There are 5 ways to turn a row about zero (a turn may also mirror it). The second row of each pair is the first, turned, with some noise. The first 45 pairs use one turn. New pairs use 2 turns, one after the other, and a turn may come again.
In the rows, 128 means zero.
Known pairs, each followed by its turns in order:
[147 104 121  95 137 181 104 108]
[ 70 129 109 163 139 142 111 149]
(2)

[138 112 130 138 137 199 138 135]
[ 63 155 118 114 129 134 139 144]
(2)

[ 96 113 135 132 136 208 164 173]
[117  94 100 151  73  79 177 151]
(4)

[122 110 157 127 108 116  61 147]
[ 73 139 154 141 137 140 165 100]
(3)

[120  48 123 170 160  62 132 159]
[ 86  78  97 153 152 118  78  60]
(3)

[195  59 114 140 135 124 149 118]
[166 149 116 182 168 118  67 114]
(0)

[113 129 137 109 112 167  88  98]
[130  98 102  91 150 139 132 165]
(0)

[178 170 176 124  76 130 149 135]
[113 130 207 116  94 118  84 123]
(2)

[122  63 143 144 119 108 154 131]
[ 97 100 155 129 133  98 177 134]
(1)

[133 131 165 103 125 152 152  99]
[154 137 167  93 118 111 120 112]
(1)

[155 155 165 117 145  89 122  92]
[157  74 164 127 128 140 103 154]
(2)

[115 131 122 115 125 125 136  69]
[145 149 129 123 133  91 126  85]
(1)

[125 150 151 133 128 117 149 132]
[139 149 130 140 112 143 106 129]
(3)

[147 145  48 124 121 109 121 121]
[ 90 108  97 165 149 139 140  75]
(0)

[ 77 107 168 129  66 128 101 119]
[115 129  78 127  77 188 118 105]
(4)

[105 100  87 122 126 122 117  80]
[106 132 109 141 148  91 130  74]
(1)

[116  82 122 121  75 129 115 136]
[138 117  87 134 120 178 139 148]
(4)

[169  68 122 193  93 152 156  91]
[155  54  76 125 137 188 151 116]
(3)

[128 118 139 116 121 145 136 103]
[149 119 116 126 135 113 134 149]
(0)

[114 100 110 151 122 128 133 102]
[101 101 109 127 146 144 126 125]
(4)

[107  85 122 119 135 146 110  87]
[ 96  86 127 104 146 132 133 161]
(3)

[136 129 150 112 131 143 192 123]
[178 138 124 138 110  83 144 129]
(0)

[134 122 187 112 118  81 145 123]
[ 92 145 119 142  78 157  99 113]
(3)

[107 100 132 101 108 105 150 119]
[106  92 131 136  85 118 114 136]
(3)

[125 128  52 132 120 110 131 131]
[108 121  88 184 113 124 118  98]
(1)

[ 83 133 105  81 139 134 125  92]
[139 127 129 181 165 139 162 140]
(2)

[157 137 167  74 106 110 103 157]
[187 174 138 134  96 146 105 150]
(4)

[ 96 102 131 171 107 149 122  90]
[148  93 116 121 172  99 151 102]
(1)

[131 143 163 158 104 113 139 127]
[161 123 122 117 121 118 162 153]
(1)

[159 158 156 128 146 122 125 130]
[136 119 149 109 131 131  99 157]
(2)

[166 146  75  48 131 100  77 156]
[218 159 165 171 166 157 141 126]
(4)

[170 151 168 108 110 141 130 147]
[167 145 149  99  90 121 113 150]
(4)

[176 113  62 135  57 112 132 120]
[120 137 125 142 121 161  81  36]
(2)

[ 85 151  60 130 138 123 147  97]
[169 100 168  83 137  98  95 143]
(3)

[ 95 135 129 126 147 136 120  49]
[153 160 130 116 172  80 111  84]
(1)

[ 91 137 117 145  95  72 179 113]
[126 143 169 173 136 120 195 120]
(0)

[122 154 146 144 145 134 136 107]
[133 124 149 114 127 148 142 152]
(2)

[144 136 208 136 178 122 131 109]
[119 151 131 109 104  76  57 119]
(4)

[123 141 128 137 128 132 154  71]
[164 138 134 131 133  81 123 103]
(1)

[149 142 107 180 138 129  98 119]
[140 137 103  99 111 179 112 130]
(2)

[129 122  76 158 187 134 135 145]
[ 89 176  86 148 113 129 109 104]
(0)

[169 149  85 154  71 154 156 136]
[205 111 118 127 107 134 175 112]
(3)

[136  54 118 143 127 164 187 101]
[ 93  58  97 136 138 123 113 189]
(4)

[113 153  82 111 106 128 147 123]
[122 108 107 143 130 130 176  98]
(0)

[109 130  97 131 144 106 133  95]
[ 95 132 111 160 137 117 151 136]
(0)

New pairs, each followed by its turns in order:
[ 83 107 115 140 115 127 100  76]
[168 127 120 126 100 150 110 182]
(3) (0)

[111 188 112 119 208  93 119 118]
[ 90 105 163 125 103 151  60 183]
(2) (1)

[173 125 140 136 124 138  78 141]
[164 131 117 178 128 144 159 124]
(1) (4)

[133 138 145  78  74 109  93 159]
[147 122 190 125  99 117 171  94]
(3) (2)

[126 162 142  76 141 142 125 165]
[117  80 128 130  85 125 173 134]
(0) (3)

[ 68 139 179 132  97 148  75  83]
[105 167 154  78  69 107 135  69]
(2) (2)

[110 113 127 142 115 165 124 144]
[111 112 131 138 147 155 146 155]
(4) (4)

[148  84  94 119 131 122 102 171]
[128 159  95 151 117 116 188 122]
(1) (2)

[136 116 115 137 141 131 144 144]
[131 128 126 143 127 115 105 113]
(4) (3)

[116 136 110 135 188  77 121 131]
[162 127 100 140 165 149 178 119]
(0) (1)

[125 139  86 115 116 118  90 156]
[118  69 105 144 116 131 130 112]
(0) (4)

[114 151 129 104 130 106 128 121]
[121  98 128 155 115 137 121 122]
(0) (3)

[111 143 165 119 135 133 183 119]
[127 173 111 123  85 133  96 126]
(3) (2)

[ 93 159 161 124 194 126 130 111]
[ 99 127 175  94 115 173 109 100]
(4) (3)

[ 71 150 134 172  68 157 136 101]
[164 136 110 148  53  72 139 114]
(0) (0)

[122 131 101 130  99 145 115 173]
[ 88 102 131 113 141 109 157 106]
(2) (0)

[160 135 131 124 134 173 174  87]
[133 157 161 132 193 141 117 146]
(0) (4)

[105 129 127 156 140 123 122 110]
[109 120 114 135 126 122 126 163]
(3) (2)

[ 76 125  90 157 116 124 144 111]
[112 128 117 127 140 134 200 124]
(4) (2)

[123 122  48 147 175 127  93  48]
[ 99 185  58 169 188  85 115 137]
(1) (1)

[113 114 132 144 140 109 118 119]
[102 123 136 120 144 129 128 145]
(3) (3)

[126 130 130 118 162 149  84 138]
[152 136 142 144 151  92 143 103]
(2) (3)

[157 113 170 140  48 185 166 140]
[183 170 127 100 157 136 208  93]
(2) (1)

[108 108 107 110 131 136 138  97]
[125 164 118 125 147 143 115 151]
(4) (0)

[ 73 122  80 144 133 123 114 162]
[ 72 138 102 120 132 161  89 108]
(3) (3)

[151 109 115  88 120 121 124 110]
[144 115 132 163 124 153 158 121]
(3) (0)

[121 149 149 113 183 130 120 136]
[123 152 111 163 139  86 124 108]
(2) (3)

[172 180 118 111 111 203 143 130]
[130 153 126 128  60  98 131  59]
(2) (4)

[150 114 150 128 141  98 122 104]
[144 117  88 137 136 135 116 148]
(2) (4)

[132 126 118  81 169 140 172 130]
[123 110  73 146  94 109 153 125]
(0) (1)

[124 137 113  91 153 108 119 123]
[107 146 141 109 141 103 111 133]
(4) (0)

[ 69 125 111 113 111 181 112 135]
[126  97 155 160  84 156  93  92]
(0) (1)

[ 85 174 132 124  65 150 147 115]
[195 124 125 105 155 130 176 157]
(4) (0)

[173 103 128 108 130 200 116 131]
[167 177 103 150 111 122 179 151]
(2) (2)

[ 97  95 108 145 159  48 147 123]
[152 117  82 149 155 170  77  74]
(3) (4)

[123 136 130 138 129 142 142 155]
[141 137 128 116 103 134 140 141]
(0) (3)

[144 130 129 134 173 123 102 148]
[129 152 161 120 162 125 110 118]
(4) (4)

[191 126 140 136 144 131  80 104]
[118 152 152 150 196 144 155 132]
(3) (2)

[114 112  99 146 141 181 119  89]
[ 78 112 142 134 144  80 145 107]
(4) (1)

[113  99 150  94 156 130 126 127]
[149 124  96 102 139 101 140 105]
(2) (2)

[114 195 117 125 140 160 153  70]
[122 169 101  66 124 162 160  89]
(1) (3)

[135 156 120 201  96  76 126 100]
[ 48 111 163 170 114 145  94 116]
(2) (2)

[ 80  48 134 121 130  48 115 155]
[ 92 189 137  68  46 125 144 162]
(0) (2)

[124  55 115  72 104  95 134  80]
[112 183  86  71 148 174  79 129]
(4) (0)

[199 150 141 104 162  97 208 111]
[167 127 158  73 115  85 206  93]
(3) (3)

[138 109  88 146 131 129 110 139]
[117 120 112 104 169 131 131 127]
(4) (2)

[ 99 180 137  97 139 118 140  56]
[159 106 113 102 145  66 156  73]
(0) (2)

[128 113 109 126 173  91  79 154]
[145 108 100 116 181 166 145 100]
(0) (1)

[118 121  77 186 128 124 150 123]
[100  94 104 159 148  84 145 150]
(1) (1)

[141 128 128 144 138 124 159 127]
[109 133 140 148 128 110 109 125]
(4) (3)

[133 154 176 113 126  87 131 159]
[114 124 142  83 107 157 141  78]
(3) (4)

[157 140  90 135 124 151 130 168]
[135 139 107 114 130  94  99  83]
(0) (1)

[152 116 138  81 152  48 126  65]
[ 81  90 190 129  95 108 199 112]
(1) (0)

[134 115 120 183 103 121 137 119]
[ 74 108 115 130 131 149 132 133]
(3) (2)

[134 161 126  78 138 130 144 148]
[110 109 175 126 120 132 146  88]
(3) (0)

[169 116 205 173  78 104 129 159]
[ 99 152 145 120 165  41 104  77]
(1) (2)

[ 97 131 136 133 156 152 131 128]
[120 139 122 113 119 109  93 145]
(1) (0)

